The same things were measured in two ways. Each way mixes the same 11 hidden numbers, adds some noise and spreads widely along 6 directions of its own, which tell nothing about the thing.
Some things both ways: the first way, then the second way.
[ 13  -8   4  -1 -31  23 -19  14  -9  -3   3   0   4  -2  -4  14  16  12
 -12   8  19]
[ 14 -24 -33  24   4   3  -4  26 -19  -2  16 -34  -2 -61   5  -7  56 -10
  74  44  -9]

[ -5  14 -28 -10  21  16  -1   7  -5   7  24   3  -3   6  19  -7   5   8
   0 -10   7]
[  4 -63 -29  24 -19 -57  52 -53 -20 -15  34 -60 -18 -55  51  22   0  76
  61  13  41]

[-17   3 -25 -37  10 -17  17 -19  19  19 -10 -20 -30 -32  25  -6   3 -12
  -2  14  39]
[-21 -44  51 -14  16 -12  41 -39 -26 -62  34  -8  -3  18  72  63 -62  31
   1 -35 -14]

[-19  37 -88 -18   6 -26  35  40   5 -11  47 -41 -15  -5  48 -16 -32 -39
 -53 -10  49]
[-27  -8 -14  -6   1  42  11 -39  13  20 -14  21   8 -11  -4  -8  -8   2
 -16  12  18]

[-30  29 -19  26  21  24  -1  28 -38  -7  41   6   6  27  39 -20   0 -33
 -28 -51   4]
[-18  30 -12 -16   5   6 -18  -5  12  16  -5  35 -24  40 -29 -39 -25  -9
 -68 -37   0]

[-36 -18 -18 -13 -33  -4   3 -10  35  34  -9 -22 -28   1 -20  11   5  10
   2  50 -21]
[ -8 -19   7  -4  14 -32  25 -10 -12 -50  -2  31 -28  -8  14  30 -28   0
 -20 -15   5]

[-21 -14  13  20  -5  19  -1 -11  12  24  11  -5 -13   6 -49 -36  -8  -8
  -3 -12 -19]
[  4   0 -10   9  16  36  -6  -8  24 -10   3 -46  24 -12 -12 -14  57 -41
 -20  12  10]

[-19   7  17  15  12 -15  10  -1  11  -4   7  14  18  19 -14  26  19 -15
   7  23 -12]
[ 20  -1   0 -23  24  -4  24   5  -1 -19 -10  12  -6  25 -28  34 -23   4
 -28 -11  -5]

[ -7  51  -6  25  14  17  -5  25 -24 -25  32   9   5  27  20  20   0 -17
 -12 -15   5]
[-29 -25 -26 -37 -17 -74   4  -2  -7  -4 -32  37 -62  23  -3 -14 -67  25
 -41 -38   3]

[ -7  14 -11  -1  30 -23 -15   8 -18 -22  29  14  33   2  38  14  26  20
  22  -9 -13]
[ 29 -11   8   3  14 -19 -27 -36 -45  -7 -39   6 -56 -60  -4   4  -8  25
  35  16  58]

[-10 -22  -4  -8  17  -7   0 -19   6  43  31 -31 -13   0  -5 -44  -8 -11
  -2 -13 -20]
[ 15   3  24   1  23   7   0 -16 -25 -12  -4  -7   4  34  -7   3 -17  -5
  -8  -7  18]

[-10  10 -35  -2   1 -47   8  -7  23 -16  14 -23   7 -16  -7  -3  -3   0
   2   7   1]
[  0 -17  -7  23  11  51 -14  -6 -11  33   2 -14  24  -8 -22 -27  31 -25
   0  21  15]

[  2  -4  27   1  -7   0   1  10 -16   5   3  10   2   2 -10  13   4 -19
  -3  14  -6]
[ 12  -4  11 -20  20 -55   7  21 -22  -5 -40   4 -36  39  -2  30 -58  31
  24   2 -46]

[-13  -3 -49 -12 -17  16  11  22  -4   7  20 -35 -51  15   2 -30 -11 -57
 -27   9  34]
[ 18  40  25  -8  27  30 -23 -12 -10  -7  -9  -8  -2  -8  -5  -5   4 -37
   4   8   1]

[-30 -30 -16  -7  -5  12  12  11 -12  16   2   0   9   7  32 -18 -18   5
 -27 -36 -28]
[ 19  44  14  27  24  50 -30 -10  -3  21  23 -29  34 -19 -32 -26  52 -30
  -2  40  11]

[ 26  28 -40   5  33  17 -30  10 -22 -27  39 -18 -39  -4  -6 -50 -15  -6
  28 -36   6]
[-39   0  -1 -48  -5   2 -24 -25  20 -35  45  -3   0 -32  42  20  16  37
  20 -12  28]

[-13   3   7 -21  14  -8  57 -16   1   1  -4 -10 -11  -2  31  -4 -33 -53
 -49 -20  37]
[ -3   9   7  -9  18  33  -5   1  24  19   1 -19  27  16 -11 -13   5  -3
 -35 -20  26]

[-15 -20   2 -12 -42   1  20   7 -20 -18 -11  -9 -23   4  30 -14 -17 -71
 -45   5  51]
[-22 -50 -11   4  16  43  -3  -2   7 -18   8  25  10 -39  27   7  25  17
   2 -29  79]

[-15 -41  -6  17 -26  -2 -43   9  -3   6 -11 -15  -9  28  -3 -21 -12   5
  19   6 -60]
[  9 -19  -8  32   0 -24 -55   0 -42  16  -8  28 -24  -6 -27 -16  13  -2
  15  14  43]

[-56 -23 -35  -3 -51   3  34  41  15   7 -30 -19  -2  31  22  50 -13 -21
 -28  22 -13]
[-39 -12  25 -24   5  -4  12 -17 -17 -10  -6  55 -14  39  -3   2 -68 -32
 -69 -28 -17]

[-14   0   7  11  13  -1 -13  15  -2  13  12  11  17   7  -8  20  17  20
  23   6 -37]
[-20  -8 -20   6 -15 -47 -26 -25 -32  40 -48  47 -73  -4 -17 -52 -46 -14
 -16 -13  21]

[-26  22 -11  11   1  14 -26   5 -17   0  15   0 -20  12  33 -13  15 -23
  -1  -5  22]
[ 51  17   4  18  23  22 -19  15 -22 -28  24 -49   3  18 -20  17  19  -9
   2  26 -71]

[-12 -25  38  -7   4  10   4 -16  -2 -15 -48  40 -31   3 -39   0  16 -45
  24  46  10]
[  1 -17   2  18  11  18  38   6   5  12  45 -19  27  10   9  16 -17  16
 -15 -16 -17]

[ -8   5 -14   0 -26 -31  -6 -25  11 -11  17 -28   7  -2  11  -6 -26  22
 -19  -5 -25]
[ -8 -27 -27  13   6   2 -22  47  -8   9  -4  19  10   1 -37 -26  17  -1
 -21  17  15]

[-16  30 -31  -3  13 -15  27  14  -6 -62  -4  44  35  12  30  22   7 -17
 -31  -2  41]
[-11  11   1 -35  24   3  50  12  45 -25   9  38  19  -4   4  61 -42  47
 -27 -24  13]

[-16  67 -12 -12  33 -39  28 -13  23 -11  -6  -4 -27 -20   8  34   2 -42
   0  41  43]
[-23  10   0  -7   7  21 -19 -45   9  -4  -1  23 -17   2 -10 -23   5 -27
 -55 -27  39]

[-20 -29  13  16 -10 -23  -5 -11   5   1 -14  -3   9  15 -28   3  -3   2
  45  18 -63]
[  6  14   7 -10  20  39 -28  -9  -9  -9  15   3  20  14 -27   3  24  -3
 -12  12  24]

[ -1  36 -34  16  68   2 -16  18 -22 -54  39  40  26  -2   4 -29  13  17
  -2 -55  -5]
[ 25  43   6  13  15   4 -36   0  11  66 -31 -34 -14 -44 -42 -35  10 -12
  -7  34  -2]

[-17  13 -26  -8   8 -17  -8  20   8   4   5 -28  -8 -15  44  -3 -35  13
 -40 -29 -12]
[-51 -38 -26  23 -14  32   4  26   3  42  67  20  58  46 -34 -17  13 -10
 -43  30 -58]

[ 12 -45  20 -18 -11  27   1 -12  10  50   9 -29 -13  20   3 -19  -4 -15
 -15  -1   3]
[ 17 -44  -3 -10   0 -82  29   5 -40 -26  -8  -6 -40  22  36  39 -56  44
  56 -32  19]

Other things, the second way, with their names:
<349>: [ 27  12  -6  33  12 -28 -26 -16   7   4   5 -44   5 -51 -27  17  60  20
  28  69   9]
<30>: [  6  33 -28  17  23  65 -22   6  52  -4  57 -35  49 -36 -14   6 115 -24
  24  29   4]
<36>: [ 11 -17  33  24  15 -16 -15 -13 -22  35 -29 -29   1   2  -3  -5 -21 -12
   2  10  22]
<247>: [  7 -18 -12 -14  20   4  11  65   8 -18  29   3  48  51 -41  43   7  33
 -13  27 -42]
<396>: [ 15   9 -11  15  11  -5   1   0   1  -6  -3  -6   6  -5 -13   2  10   1
   4  17  13]
<264>: [-16   9   7   2   4  16   2 -21 -15  16 -29 -18   1   5   2 -37 -25   6
  -5  35 -15]
<338>: [-11  18  -5 -36   5  -4  13   0   0   7 -16  -5 -12   4  14  -7 -36  14
  25   6 -21]
<367>: [  9 -24 -35  53   0 -45  25  34   2  59   0 -36 -18  43  -5 -17 -21  29
  10  -3 -81]
<286>: [-26  23  -9 -23  11  23  22  -8  33  12   0   8  13   1 -14 -16 -19  23
 -47  -1   5]
<245>: [ 12 -10 -42  -6 -18  18  29  -3  -8  11  25 -26  16 -13  -3 -17 -22  30
   4   8  11]
<75>: [  4  -9  23  14  31 -19   2  24 -16   3 -30  12   6  15 -26   2 -13 -12
 -14  15  13]
<19>: [  5  -5  10 -13   7  12  16   4  -7 -46  48  -1  33   8  18  56 -13   4
  12  10 -23]
<283>: [-35 -21 -26  14 -10  12 -11  18  -9  52  18  25 -11   5 -15 -38  -5 -21
 -12   2 -44]
<351>: [ 24  -7   4 -16  16 -61  -2  42 -13   5 -28 -12 -16  13 -30  38 -27  21
  18  30 -44]
<378>: [ 12 -25  28  -4  21  -8  16  -9 -45 -29 -57 -11 -22  13  15 -13 -43 -28
  -1 -17  34]
<154>: [-60 -25  -9   3  -5   2   8  -5   1   5  11  57   8 -53  21 -22  -3 -12
  -3  -3  71]
<11>: [-14 -11  29   7   6   6 -56 -40 -28  -1 -14 -27 -12 -37   6 -42  27 -37
 -11  15  55]
<372>: [ 18  20  39   9  35   4 -29 -11   2   6 -21 -48  11  21 -19  24  23 -15
   6  45 -46]
<148>: [-35 -21  14  -7 -13  43  -3 -14 -40   1   0  13  35  32  -6 -20 -46 -33
 -33  47 -45]
<344>: [ 42   6  10   0  23  -9   8 -16  -9 -35   1 -35  12  24   0  46  10  18
  32  11  12]
<253>: [-30  30  28  -6  11  23 -22  24 -27  32 -13  48  -2  12 -25 -61 -52 -46
 -56   1 -11]
<149>: [ -8 -25 -17   8  -6 -10 -34   5 -27 -11   1 -11  -1 -11  -8 -31  36 -25
  19  25  30]
<244>: [ 16  15 -15 -17  14  -1   7  -1 -15 -25  -2  25 -39  16   1  -9 -28   4
 -12 -47  15]
<231>: [-52 -26  -8 -21 -15  31  -2 -11  -1 -22  17  10  19 -29  19 -23   1 -30
 -22  20   2]
<281>: [ -5  18 -64  -8  -8  -2 -19   7  49  -3  68 -10 -24 -69  22   7  61  46
  43 -19   7]
<122>: [-12  34  -6  -4  17  65  26  14  42 -24  50 -23  82  17 -12  15  32 -11
 -29  38 -39]
<371>: [-19   0   4  21  15  30 -37   3  10  16  19 -11  23 -36 -20 -25  52 -13
 -16  37  10]
<165>: [-24  -1  22 -16  -1 -15   3  -3 -30  17 -24  -3 -19  20  18 -30 -62 -30
  -2   1 -40]
<230>: [-45 -56 -10   9  -4  -6  42 -38   5  -7 -30  -7  -4 -19  39 -10 -16  12
   1   4  31]
<193>: [ -4   2  14   3  13   6  -1 -22  -1   1  24 -13   4 -15   7  11  -6  37
  -6   7   9]

Some of these things the first way, each followed by its name:
[  25   19   33  -41   37   41   -4   -8   -9   20  -10   -4 -101  -23
  -11  -20   -5  -62   12   39   61]  <281>
[-19  15 -21   1 -10 -14   9 -20  20  13  17 -18  13  13   0  21  31  -3
  17  24  13]  <244>
[-22 -32  23 -18   3  29   7  -5  -1  72  19 -21 -33 -21  -3 -56 -15 -16
 -50 -26   3]  <367>
[ 20  20  20 -30  26  -3  33 -28  -1 -22 -12  20 -15  10  16  30  -3 -37
  32  45  37]  <245>
[ -2   5  11  -3   6  -6 -11  15   3  -5  -9  -1 -14 -19 -19  17   8  -6
  10  17  -1]  <283>
[ -5  -6  24   8  23  17 -38   2 -16   2  -4  26 -40  -2 -43 -39 -15   0
  26  15 -56]  <349>
[-42 -47  -6   2 -20  13  13  17 -23  -2 -19  14   5  17  14  -2 -15   0
  10 -18 -54]  <193>
[-15 -14  -2  24 -36 -19 -13  -2  -1 -21  -2  -9  17  26  -4   3 -25   6
  -8  -4 -52]  <247>
[  0 -33 -13 -24 -12  31 -11   9 -36   2  25 -27 -95   3 -22 -68 -28 -61
 -11  18 -10]  <253>
[-44 -24 -15   2 -10 -11  26  19  10  35  -1 -21  18  -9  18  -4 -35  15
 -40 -43 -40]  <372>
[  2 -31 -37  -9 -38   8 -17  11   8 -20 -10  -3 -25   3 -44 -22 -10   9
   8  29 -23]  <154>
[-22 -36 -53 -20 -55   0   6  -2  43   2 -47 -32 -41  28  -5  12 -19 -15
  16  58  -4]  <19>
[-14 -34  47 -37   9  -2  48 -46  27  44 -40  26  35 -31  23  17 -31  47
  -5  -9 -19]  <122>
[  6  12 -23 -22 -31   4   9   2   7 -19 -13 -20 -59  -6 -18   9 -30 -28
  13  50  19]  <231>
[  3  10  34 -17  71   0  22 -22 -21   7  38  31   7 -28   2 -36 -13   9
   4 -33 -11]  <286>
